The rows are grouped in 4 ways, from coarse to fine. Each group lies inside one group of the grouping before and may be the whole of it. The rows also spread widely along 10 directions, which tell nothing about the answers.
In the rows, zero is written as 128.
Some rows, each with its group in each grouping after it:
[154 143 142 169 119 140 170  87 100  84 109 118 107 122 166 126 103 130
 101 142  90 137 159 144 104 123 118 136 122] -> rirep temo ruma riz
[103 145  96 127 169 112  99 159  88 112 108 112 146 194  66  74 124 130
 113  89 116 154 178 105  91 130 117 113 110] -> gov rof mufa pip
[ 85 126 109 131 155 142 187 124  89 128 106 116 132 142  79 120 126  79
 111 121  89 155 191  74 144 167 156 167 171] -> gov rof mufa bef
[143 115 129 186 134  91 213  72  82  48 134 105 102  78 141 142 143 153
 101 142  81  98 110 127 116  93 165 125 191] -> gov rof Zegi Kogot
[115 121 100 139 140 121 189 104  89  92 115 140 118 120 145 123 119 146
 125 121  92 107 137 160 101 125 123 150 135] -> gov Tov Bisef Lal
[ 82 107  95 150 121 108 185  83 179 101 139 113 140 114 114 148  98 107
 152 129 127 146 112 146 165 100  85 140 130] -> rirep Vabom gikis Tado
[ 64 127 107 123  96 175 118 196  93 146  91 203  95 181 156  70 170 183
 106 134 155 103 142 199  73 137 137 123 108] -> gov Tov Bisef budo
[ 74 141 113 143 144 112 112 156  82 152 155 114 128 132 130  82  90 144
 118 111 115 122 127 183 101 160 149 164 127] -> rirep Vabom gikis zep
[ 87 126 125 165 122 113 128 125 124 124 152 106 129 118 128 114  99 126
 125 130 122 136 118 162 137 130 132 146 137] -> rirep Vabom loto Ter
[ 62 120  80 142 154 100 156 131 140 133 158 102 145 151  89 104  93  99
 142 106 116 157 127 139 140 126 109 137 121] -> rirep Vabom fafa molot
[ 84 122 110 120 163 111  80 169  98 118 160 111 142 124 112  75 135 177
 133 102 110  86  93 178  93 113 105 106 105] -> rirep Vabom gikis Tado
[ 81 132 107 121 136 130 104 143 100 133 118 143 152 153 127  99  84 132
 142 107 131 137 152 179 109 157 111 169 104] -> gov Tov Bisef budo
[ 98 115 113  68  94 158 145 133  72 112  82 237 169 150 147  97 105 135
 180 111 123 127 180 202  84 148 131 157 132] -> gov Tov Bisef Lal
[113 144 136 142 134 138  91 145  98 122 131 119 137 148 121  89  98 129
 116 117 113 140 155 148  98 138 117 128 100] -> rirep Vabom fafa molot
[101 144 116 144 117 155 119 134 156 123  95 129 130 195  80 100 118 104
 115 120 146 183 184 100 124 115  89 105  93] -> rirep Vabom gikis Tado
[ 60  98 131  96 145 155  48 165 149 138 152 115 195 116  85  88 109 109
 169 124 124 128 116 140 159 133  77 125  93] -> rirep Vabom gikis zep
[124 125 140 151 128 186 106 169  87 129 105 155 123 174 136  63 133 125
  91 149 107 140 171 123  82 138 126 105  86] -> gov Tov Bisef Lal
[ 70 115  82  75 164 140 122 180  89 112  99 155 147 165  74  79 181 152
 139  94 110 104 153 123 101 122 107 103 127] -> gov rof mufa pip
[102 149 121 124 126 104 101 128 104  94 112 124 139 146  85 107 121 160
 138  90 135 128 147 148 103 106 128 121 146] -> rirep Vabom gikis zep
[102 144  42 116 180  73 197 114 105  95 129 113 125 176 110  96 109 148
 139  75  94 132 138 164  80 103  80 118 105] -> rirep temo ruma riz
[111 131 135 150 111 127 143 115 105 105 129 135 127 123 130 111 110 136
 126 129 114 131 138 154 110 120 142 131 144] -> rirep Vabom gikis zep
[122 120 147 163 146 119 100 102 110  93 142  83 162  99 114 124  76 112
 130 128 100 135 134 127 145 134 121 157 128] -> gov Tov Bisef Lal
[ 62 104  88 101 125 113 152 115 149  93 104 145 155 127  97 143 137 134
 164 111 142 124 128 150 159 112  91 146 147] -> gov rof mufa pip

New rows. What belongs after each?
[ 79 131 115 126 110 114  77 149 116 115 112 150 145 144 140 108 111 171
 136 114 161 120 127 204 112 135 110 153 110] -> gov rof mufa pip
[105 131 171 148  87 133  61 131 115 103 131 135 155 114 119 108 100 143
 140 130 147 135 132 166 127 119 151 131 148] -> rirep Vabom gikis zep
[ 76 114 117  95 114 160 132 144 124 116 106 161 160 151  94 101 133 108
 160 122 124 145 162 135 140 124 118 120 146] -> rirep temo ruma riz
[144 150 126 157 124 144 161 131  70  99 108 144  90 155 168  87 133 161
  86 132  93 121 158 162  61 121 132 110 114] -> rirep temo ruma riz
[121 109 159 165 171 137 104 113 111 116 177  56 159  68 122 109  81  94
 118 146  64 123 113 110 150 145 113 147 113] -> rirep Vabom gikis zep
[128 121 134 143 141 114  58 125 115  84 138 112 160 114 150 104  93 171
 137 119 120 104 102 191 101 109  74 127  70] -> gov Tov Bisef Lal
[ 77 131 111 149 154  67  84 147  97 129 183  93 174 141  85  71  67 126
 152  90 121 148 114 166 112 128 154 137 143] -> rirep Vabom gikis zep
[ 83 112 157 157  86 151  72 150 130 121 123 149 140 117 161 111 116 147
 120 158 158 125 118 185 139 140 130 150 119] -> gov rof mufa pip
[ 95 121 111 120 178 118  79 148  96 112 141  95 163 123  98  95 108 142
 137 101  99 107 124 144 117 134  95 141 102] -> gov Tov Bisef Lal
[ 50 130  85 103  95 137 147 177 105 148 111 206 121 187 125  68 142 158
 143 110 155 130 143 201  81 128 146 121 134] -> rirep Vabom gikis zep
[ 87 122 129 163 130 153  85 164 128 134 126 114 132 159 116  86 119 127
 103 139 136 142 137 134 126 133 115 126  96] -> gov Tov Bisef Lal
[ 84 118 123 157 134 127 122 153 116 120 150 108 131 138 114  85 128 130
 120 132 114 132 118 144 128 117 140 112 143] -> rirep temo ruma riz
[132  99 143 144 162 113 157  93  93  74 167  83 182  86  87 108  96  77
 154 128  50 141 134  86 148 109 149 115 181] -> rirep temo ruma riz
[109 146 128 181 114 125 145 109 135 112 119 105 103 144 125 122 106 131
  97 133 131 151 143 135 122 118 123 134 123] -> rirep Vabom gikis zep
[110 146 119 141 174  91  50 142 114 104 154  64 154 135  94  88  94 161
 126  90 114 119 112 150 103 112  82 117  81] -> rirep Vabom gikis zep
[ 82 136  99 157 135 101 125 113 135 123 125 104 126 124 159 137  80 148
 115 124 142 128 122 193 135 153  86 191  93] -> gov rof mufa pip
[ 87 167 145 155 121 121  32 139 132 122 118  71 128 131 125 127  86 164
 109 110 162 129 135 179 143 146  98 174 106] -> rirep temo ruma riz
[129 133 152 154 154 118 111  99  90  78 121  73 131  73 125 150 120 148
 104 124  91  98 131 122 140 140 121 167 145] -> gov rof mufa bef
[120  93 123 141 101 128 142 112 136  69 116 168 177 168  82  93 120  98
 167 128 128 174 151 110 123  72 131  73 146] -> gov Tov Bisef Lal
[113 126 122 160 133 127 154  99 114  97 118 111 122 112 141 135 100 133
 115 132 107 123 137 149 128 132 114 163 125] -> gov Tov Bisef Lal
[ 42 115  99 139 128 122 110 167 131 144 131 130 133 147 117 102 133 141
 123 124 154 128 115 168 141 145 127 153 129] -> gov rof mufa bef
[117 119 115 125 147 130  88 157  90 116 128 153 169 168 131  61  99 128
 133 119 110 146 153 159  80 136 102 114  75] -> gov rof mufa pip
[ 88 141  91 119 135  96 124 130 102 107 104 141 150 171 100 105 102 140
 140  89 138 150 165 159 104 134 119 150 128] -> gov rof mufa pip
[125 109 142 155 122 133 107 135 112 106 156 134 154 132 133  78 103 119
 137 140 103 143 123 153 105 108 122  93 108] -> rirep Vabom loto Ter
[ 86 138 124 153 117 125 120 146 110 126 136 126 126 155 105  95 111 125
 118 118 130 150 148 144 115 130 149 127 139] -> rirep Vabom fafa molot
[121 132 105  95 108  79  78 130 103  69 124 179 176 163 120  82 106 187
 189  77 145 123 121 222  63  73  96  84 106] -> rirep Vabom loto Ter
[ 95 138 111 126 162 139 150 127 104 124 121 100 130 133  86 110 118 109
 118 112  90 135 164  99 126 143 116 143 131] -> rirep Vabom gikis zep
[ 69 125 104 122 111 142 133 118 156 124  89 143 141 145 127 143 106 118
 136 129 156 151 155 157 155 150  82 177 106] -> gov rof mufa bef
[ 69  85 115 140 139 161 137 163 136 129 135 133 145 138 104  91 159 104
 120 153 112 134 124 106 149 126 120 108 125] -> gov rof mufa bef
[100 130  94 103 139 104 119 116 107 109 111 154 178 157 123 106  71 122
 163  96 126 155 164 176 106 145  89 163  97] -> gov rof mufa pip
[123 129 123 122 113 137 123  92 157  73  96 125 141 123 143 146 112 146
 147 125 131 126 134 166 135  97  48 126  91] -> rirep temo ruma riz
[100 138  84 122 176  76 125 128 106  97 144  93 154 155  64  91 105 139
 146  73 105 134 135 132 100 102 105 110 124] -> rirep Vabom gikis Tado
[ 98 128 146 159 113 120  58 132 144 115 150 106 166 140 105 103  74 112
 141 123 143 165 134 150 140 120 112 126 107] -> rirep Vabom fafa molot
[148 143 123 181 147  77 167  77  92  71 151  82 104  87 160 131  95 172
 104 118  85 100 102 172  91 104 122 140 130] -> rirep Vabom gikis zep
[ 82 115 109 144 121 109 122 121 138 106 124 129 146 129 130 124 106 138
 137 127 142 135 121 170 140 124 103 151 120] -> gov rof mufa pip
[106 119 138 121 158 159  94 152  80 129 122 122 166 134 105  87 106  97
 120 129  90 141 173 108 122 168 126 148 114] -> gov rof mufa pip
[116 130 114 139 114  81 143  85 103  77 118 141 143 112 156 142  88 160
 146 109 131 122 126 201 110 123 119 168 136] -> gov rof mufa bef
[ 86 125 133 140  95 134 111 113 124 123 112 152 158 134 136 126  66 114
 149 128 150 156 156 180 142 154 128 186 129] -> gov Tov Bisef Lal
[ 94 131  95 123 110 120 205  90 128  94 100 146 104 115 135 155 134 148
 140 118 120 112 138 166 129 113 108 150 153] -> rirep Vabom loto Ter
[ 91 143 138 177  49 173 158 139 152 115  78 170  72 187 117 120 166 132
  87 154 173 166 174 122 124 101 153  98 152] -> rirep Vabom fafa molot
[125  97 112 126 126 122 138 126  99  98 133 181 186 163 132  70  87  99
 160 129 104 167 153 155  91 118 119 105 104] -> gov rof mufa pip
[ 88 116 132 187 111  70  74 133 136  95 158 103 167 155  87  94  95 128
 137 117 162 170 111 147 139  97 159 112 158] -> gov rof mufa bef
[ 60 136  68  92 154 135  92 194 112 141  96 157 124 196 119  73 160 181
 119  95 149 111 138 181  80 137  69 122  61] -> gov rof mufa bef
[109 131 118 177 173 127 155 112 121 133 162  61 130 126 111 111  74  73
 100 133  74 162 149  96 140 152 110 151 102] -> rirep Vabom fafa molot
[ 90 142 126 139 119 153 127 134 110 116  83 132 113 150 107 122 142 135
 100 129 141 136 173 118 129 145 126 150 137] -> gov rof Zegi Kogot
[ 86 138 126 122 140 141 111 135 105 133 124 114 139 123 110 109 102 125
 128 116 112 129 152 143 126 153 118 160 123] -> rirep Vabom gikis zep
[146 117 154 195 140 134 154  85 120 102 161  78 144  99 155 116  60  75
 110 162  71 165 137 119 143 135 120 143 117] -> rirep temo ruma riz
[119 145 139 147 146 137  98 159  66  95 100 110 114 151  87  91 165 157
  82 114 107 117 168  92  96 126 156 109 151] -> gov rof mufa pip
[ 92 128 125 147 130 113  74 181  68 138 146 153 154 170 134  48 100 145
 120 116 131 143 138 184  76 150 163 129 115] -> gov rof mufa bef
[ 83 132 100 129 133 112 150 114 128 121 131 125 145 139 106 116  88 116
 147 107 124 147 145 155 130 132 110 153 129] -> rirep Vabom gikis Tado
[149 115 152 180 117 121 130 116 102  77 154 123 130 120 138  93 118 135
 114 144  94 132 119 138  93  87 142  80 129] -> rirep Vabom fafa molot
[103 129 118 132 123 140 158 116 112 120 121 143 131 130 136 111 103 122
 132 128 109 137 148 155 112 135 117 144 119] -> rirep Vabom gikis zep
[103 130 120 139 105 149  81 197 108 116 116 171 117 209 106  40 176 171
 112 121 147 135 139 150  61  81 129  36  99] -> rirep Vabom loto Ter
[145 127 132 142 114 127 162 100  80  78 102 163 127 125 167 118 116 147
 119 133 103 123 152 166  84 126 129 137 125] -> gov rof mufa bef
[134 126 190 159 131 142  45 109 115 104 156  77 167  61 140 127  66 125
 127 142 102 118 120 150 147 144 106 160 107] -> rirep Vabom gikis Tado
[109 134 138 127 125 151  90 158  95 121 124 145 142 153 111  76 121 138
 125 120 118 133 155 145  91 128 125 108 111] -> rirep Vabom gikis Tado
[ 90 121 101 107 146  95 137 139  63  99 129 150 146 117 128 100 127 167
 144  99 105  93 127 185  94 135 144 151 156] -> gov rof mufa pip
[144 136 126 160 141  85 167  72  96  62 139  91 134  97 138 134  88 139
 132 113  85 122 127 155 115 105 126 139 154] -> rirep temo ruma riz
[131 149 141 167  93 147 159  96 122 111  98 144 123 164 121 118  86  94
 111 135 128 186 195 120 115 131 135 137 130] -> rirep Vabom gikis Tado
[103 139 113 140 121 115 114 119 140  97 117 116 143 159 114 111 103 135
 138 112 138 151 142 157 124 106  91 120 111] -> rirep temo ruma riz
[ 21 106  42 123 132 107 156 185 132 163 139 177 148 221  94  52 116 121
 155 102 159 164 129 184 106 125 129 122 116] -> gov Tov Bisef Lal
[115 135 121 151 130 111 113 140  90 114 146 130 127 139 148  82 106 158
 122 118 111 120 121 186  81 121 126 117 106] -> rirep Vabom loto Ter
[ 65 137 125 136  93 164 130 146 133 154 106 155 125 159 118 105 109 110
 123 136 151 162 166 149 135 153 135 156 129] -> rirep Vabom gikis zep
[ 72 128 104 151  92 140 167 113 170 124 107 143 108 147 133 134 119 129
 126 139 157 148 133 161 142 116 101 143 120] -> rirep Vabom gikis zep
[115 105 138 104 167 177  90 126 152 102 126  93 166  94 103 123 127 110
 141 136  87 110 130 101 153 119  31 114  64] -> rirep Vabom gikis Tado
[130 126 153 178 144 136  70 154  75 120 155 109 139 129 157  68  90 145
  97 140  99 120 124 165  85 142 136 130  89] -> gov Tov Bisef Lal
[108 121 138 134 162 161 145 115 100 120 137  82 136  81 138 127 102 101
 116 142  66 115 142 121 151 163 106 170 125] -> rirep temo ruma riz
[125 138 148 141 143 122  85 122  94 100 141  97 158 122  98 104  88 117
 132 110  99 140 154 125 116 131 125 131 124] -> rirep Vabom fafa molot
[133 122 130 143 126 129 140 126  94  81 130 136 132 135 140  91 132 149
 125 129  96 120 131 154  89  96 125  91 129] -> rirep temo ruma riz
[ 89 110 119 153 156 137 134 153  89 137 148 116 135 121 138  88 115 116
 104 142  91 125 132 139 121 160 139 152 121] -> gov rof mufa pip
